The first 9 rows are patterns. Each new row is the sum of 3 different patterns, raised or lowered, with some noise. Before adding, each is slid sideways (what falls off one end comes back at the other) and multiplied by a number that may be negative. Names go in the order of the patterns.
Some rows, each with the names of its patterns after it:
-1.4  -4.6  -8.4  1.9  -18.6  -3.4  -4.8  14.2  -5.0  1.5  -4.3  -6.0  -2.7  26.3  1.4  26.3  10.8  -4.9  7.1  -14.7  0.8  -6.4  6.5  -1.5  10.7  2.1  15.3  9.5  22.9  -6.4  -9.9  -10.4  5.6  4.0  -5.1  -0.6  -14.4  3.9  14.9
q_826
6.5  -10.5  -7.1  -6.0  -4.8  10.8  12.8  13.1  5.1  2.0  -9.4  -12.4  4.0  8.0  -2.4  -1.4  -15.8  6.3  17.9  5.6  -13.4  -3.2  14.0  2.4  5.5  -2.9  -1.4  -1.0  -20.5  -2.8  -1.0  -5.2  -19.1  8.8  26.3  -1.8  2.2  16.8  7.0
q_929
-1.3  -0.3  16.0  8.1  2.7  5.0  2.0  6.7  -0.7  7.8  -4.6  -21.7  -4.4  0.5  -2.9  4.5  -25.2  1.1  -5.1  2.7  -6.9  -7.2  1.9  -8.1  22.0  -26.0  -0.1  -2.5  -0.1  -9.2  -3.6  -2.3  -21.7  -12.6  1.6  -3.6  20.3  3.7  1.6
q_46
4.7  -5.7  8.8  2.1  -14.9  19.9  -0.2  -2.0  -4.8  2.0  -1.2  -4.3  -0.9  8.0  4.4  3.0  -4.0  -2.5  11.2  13.1  -8.6  6.5  -0.8  5.3  -0.4  -0.5  4.3  -0.6  9.4  3.0  2.3  0.4  -3.2  -5.5  -0.8  -3.1  8.4  -0.1  4.3
q_307
-7.8  -4.0  15.5  3.5  -14.0  -26.3  4.7  6.9  5.8  11.7  -5.5  -8.5  -6.0  26.3  -3.4  -9.5  -2.7  1.6  -26.3  17.1  11.2  0.7  -0.6  -11.0  -3.2  1.7  -8.6  -6.7  -7.8  -3.8  1.8  5.2  5.4  -7.0  16.2  -5.3  -26.3  16.4  5.9
q_494
-1.3  26.3  -1.1  0.0  -6.5  -13.8  26.3  6.5  -24.3  8.1  2.2  -9.5  5.0  0.5  11.1  -3.1  -8.8  2.3  0.4  5.3  12.2  -9.3  0.0  10.9  4.3  -5.3  12.5  16.5  14.7  -8.8  10.9  -9.6  10.4  -6.2  26.3  13.6  -2.6  -9.6  5.5
q_362
7.1  1.4  7.2  6.1  26.3  -1.9  -17.0  9.7  -9.1  -10.3  -8.4  6.9  3.5  -0.6  -9.1  -6.8  12.9  7.7  2.3  -16.7  -1.4  -8.0  -2.7  1.1  2.7  -2.1  1.5  0.5  -4.7  -9.6  23.0  -0.5  -3.3  -2.0  10.8  -2.2  -8.2  -9.1  1.4
q_660
6.1  5.1  -18.0  22.1  -5.1  1.1  1.7  15.8  8.9  -5.8  -1.7  -17.6  -15.0  -10.5  0.0  7.2  2.0  -6.8  -6.7  1.7  3.5  6.5  -26.3  -3.8  -9.4  -0.5  0.5  0.9  -11.3  -1.3  -1.1  26.3  -10.4  1.1  1.3  13.5  10.6  -6.0  16.1
q_566
3.3  -0.9  1.1  2.1  -0.1  13.0  -6.0  8.9  4.5  -10.7  -26.3  -10.9  13.7  0.4  -1.6  -19.7  2.8  -3.4  -4.0  6.9  2.2  0.5  -0.9  3.2  -1.6  -1.7  -13.0  -7.0  10.6  -4.9  -3.0  11.9  0.9  0.6  -3.5  5.5  -24.3  5.0  -3.6
q_223

New rows. What belongs after each?
36.4  3.2  9.6  9.0  4.2  -5.5  6.6  20.3  19.3  32.5  23.6  15.1  9.4  24.7  24.4  14.7  10.9  17.9  19.2  8.5  21.7  17.7  23.0  16.7  20.9  18.7  48.6  18.3  10.2  6.0  30.0  1.9  -5.6  10.0  9.1  10.1  -5.0  2.5  25.3
q_929 q_660 q_566
21.5  -9.1  -1.3  11.4  43.5  18.2  6.6  13.5  5.7  25.4  38.7  18.8  15.4  -8.3  14.1  34.7  11.5  3.3  2.2  24.2  13.9  10.8  9.1  10.4  18.8  9.3  12.6  8.4  8.1  2.7  31.8  28.9  38.9  21.2  24.3  -5.0  4.0  9.7  12.2
q_46 q_566 q_223
-13.0  -18.9  -22.5  -33.4  -5.6  -26.7  -22.8  -19.7  6.4  -29.1  16.3  -5.2  -29.7  -26.1  -21.6  -6.7  -11.0  2.5  -4.2  2.1  -26.6  -9.6  -11.6  2.5  -24.7  -13.9  -3.4  -17.5  10.1  -2.4  -4.4  -18.2  -20.2  -9.7  -12.2  -18.2  -11.0  -24.1  -8.3
q_826 q_929 q_566
7.3  -29.3  -23.1  16.3  1.6  -19.4  -20.1  -15.1  4.7  -7.3  -7.1  -17.2  -34.2  -22.3  -41.1  -8.2  1.6  -30.7  5.1  -35.6  -4.6  -17.1  13.6  -18.2  -18.4  -7.4  1.1  -36.4  -20.7  18.7  -9.1  15.7  -1.8  5.6  -5.4  -14.7  -13.2  -5.9  -7.7
q_362 q_660 q_566
-10.5  33.6  32.0  24.4  7.1  -6.8  13.8  12.4  38.0  17.2  -4.3  17.5  -7.4  -2.1  2.6  2.0  4.9  -24.0  -3.4  11.2  16.9  -7.8  6.5  4.4  -17.8  9.2  48.7  13.3  20.0  35.5  -6.5  38.4  -9.1  14.0  -1.5  14.1  11.3  1.6  19.6
q_826 q_46 q_223
0.3  -4.9  -12.5  0.6  -4.7  -7.7  -20.1  -32.6  -15.4  -17.7  -2.9  -10.8  -30.3  -20.3  -38.0  -16.1  11.8  -37.9  15.7  -11.3  1.2  -13.7  -14.0  -11.5  -11.7  -24.7  -29.4  -11.5  -11.3  -5.1  -4.6  2.8  -0.6  -16.8  -9.0  -13.6  -25.3  -35.7  -11.7
q_826 q_307 q_566
-5.8  -11.9  -5.6  -12.2  -9.1  3.3  -4.3  -3.3  -2.6  11.1  2.4  -26.7  -18.7  -5.5  -27.7  -23.4  -20.8  5.5  -5.2  -1.6  -9.6  -22.5  -3.0  -11.3  -22.8  -5.6  -5.4  -7.7  -14.4  -12.7  -5.7  -10.4  1.4  -8.8  -21.9  -15.5  11.0  -10.5  -12.7
q_929 q_307 q_660
3.8  7.8  15.4  -25.2  25.2  -13.1  -3.0  -2.2  2.0  18.0  2.0  10.9  -8.4  5.8  11.3  7.4  -10.0  -11.2  2.9  -6.8  -16.9  7.2  26.4  2.7  -1.5  11.0  -2.5  -15.4  11.4  20.5  30.6  5.1  -2.8  5.2  -13.7  11.8  5.1  -7.3  -15.4
q_46 q_307 q_494
-7.8  17.8  5.8  4.7  9.0  17.9  26.5  10.3  -4.5  -9.9  17.1  7.1  -4.1  5.9  25.4  0.2  -8.8  16.6  1.7  26.7  -10.6  -20.9  -14.5  -5.8  6.9  9.6  -36.1  -3.4  -9.8  -21.3  6.0  -6.4  19.0  0.0  4.8  20.2  0.1  3.6  17.4
q_46 q_362 q_566
1.7  5.1  -16.9  6.7  -7.4  6.7  47.8  -5.9  2.3  17.5  10.4  8.8  13.8  20.1  45.8  4.1  -1.6  13.0  2.5  6.9  -6.2  9.2  -16.6  4.1  20.5  -8.7  8.7  28.7  -8.6  -12.3  6.9  18.6  7.8  34.2  -20.1  17.3  10.6  14.1  5.9
q_46 q_307 q_494
3.0  2.2  2.8  -2.3  -9.3  2.7  -14.0  9.7  14.1  10.6  19.2  -8.3  -1.1  4.8  41.8  -0.3  -18.4  -19.9  12.8  11.5  -1.6  12.4  -8.8  -2.2  0.9  33.8  20.2  -9.4  4.9  10.4  -12.3  9.0  -6.5  8.5  -5.0  0.8  -7.3  3.9  2.9
q_929 q_494 q_223
-7.5  11.7  23.8  17.8  20.0  15.2  6.8  6.3  9.9  2.1  10.9  3.7  24.1  -1.6  1.5  -6.7  55.5  14.6  47.1  13.2  6.1  22.8  -2.3  23.0  7.7  28.2  20.6  15.2  12.9  25.8  17.3  27.1  18.5  24.6  -1.8  15.7  45.1  14.7  20.5
q_826 q_929 q_566
-0.6  16.7  20.6  9.4  -10.8  7.2  3.2  1.4  19.4  30.4  6.2  3.7  15.8  20.7  -11.2  -27.6  17.6  18.6  -16.3  9.0  1.5  9.7  -2.3  31.7  14.6  2.2  -5.0  -6.0  -19.1  12.7  16.3  -7.9  6.3  6.7  -1.5  15.0  18.1  3.0  -13.9
q_929 q_494 q_660
-6.9  -0.8  -26.8  -14.1  -34.2  -15.6  -10.4  -21.4  14.6  25.7  -2.2  21.8  -4.6  5.1  -17.4  0.1  0.4  -2.5  5.2  -30.5  -0.9  5.9  -14.8  -12.9  -6.4  -3.2  -19.8  -34.8  -7.4  -0.6  -6.8  -7.0  -6.7  -28.0  -16.0  43.5  -27.8  10.5  0.6
q_826 q_46 q_660
-13.1  4.9  1.3  -20.2  3.1  3.5  -14.4  -19.5  2.7  -3.4  -11.2  -3.9  16.3  19.2  4.3  -18.4  -12.7  -22.5  0.7  4.9  -8.3  -24.6  -1.1  -8.2  4.9  -8.5  13.2  -25.7  -12.5  -13.1  -6.5  -3.6  1.8  -13.1  3.4  -2.0  -8.0  -11.7  12.0
q_826 q_307 q_494
-6.1  -13.6  -11.2  1.7  6.2  15.8  6.1  1.1  13.5  -12.5  -7.1  12.9  13.7  -8.0  6.7  21.0  15.4  -4.6  -43.7  28.2  -0.9  -1.2  5.4  8.2  1.0  -4.4  28.8  1.9  -0.4  2.0  -12.5  -32.8  10.0  3.8  0.3  -11.1  -13.1  -6.3  -1.7
q_46 q_494 q_660
10.7  12.3  38.2  2.5  3.0  17.5  23.4  15.0  25.4  30.9  25.1  0.7  -6.4  1.1  29.7  33.4  23.1  0.0  1.0  16.3  25.4  25.4  9.6  -3.2  14.8  12.7  11.1  -3.6  42.8  8.7  16.5  13.5  20.1  27.0  31.4  9.3  37.2  41.9  11.5
q_826 q_929 q_660
0.1  21.1  2.1  8.9  21.2  11.6  6.0  3.7  15.7  11.0  -0.8  -22.4  -4.9  17.8  3.7  28.9  18.1  25.3  13.9  15.9  18.9  11.0  25.2  12.7  -2.7  30.3  14.1  15.0  7.4  -9.6  2.9  14.4  6.4  19.5  -6.5  1.6  12.2  19.3  0.8
q_46 q_494 q_223
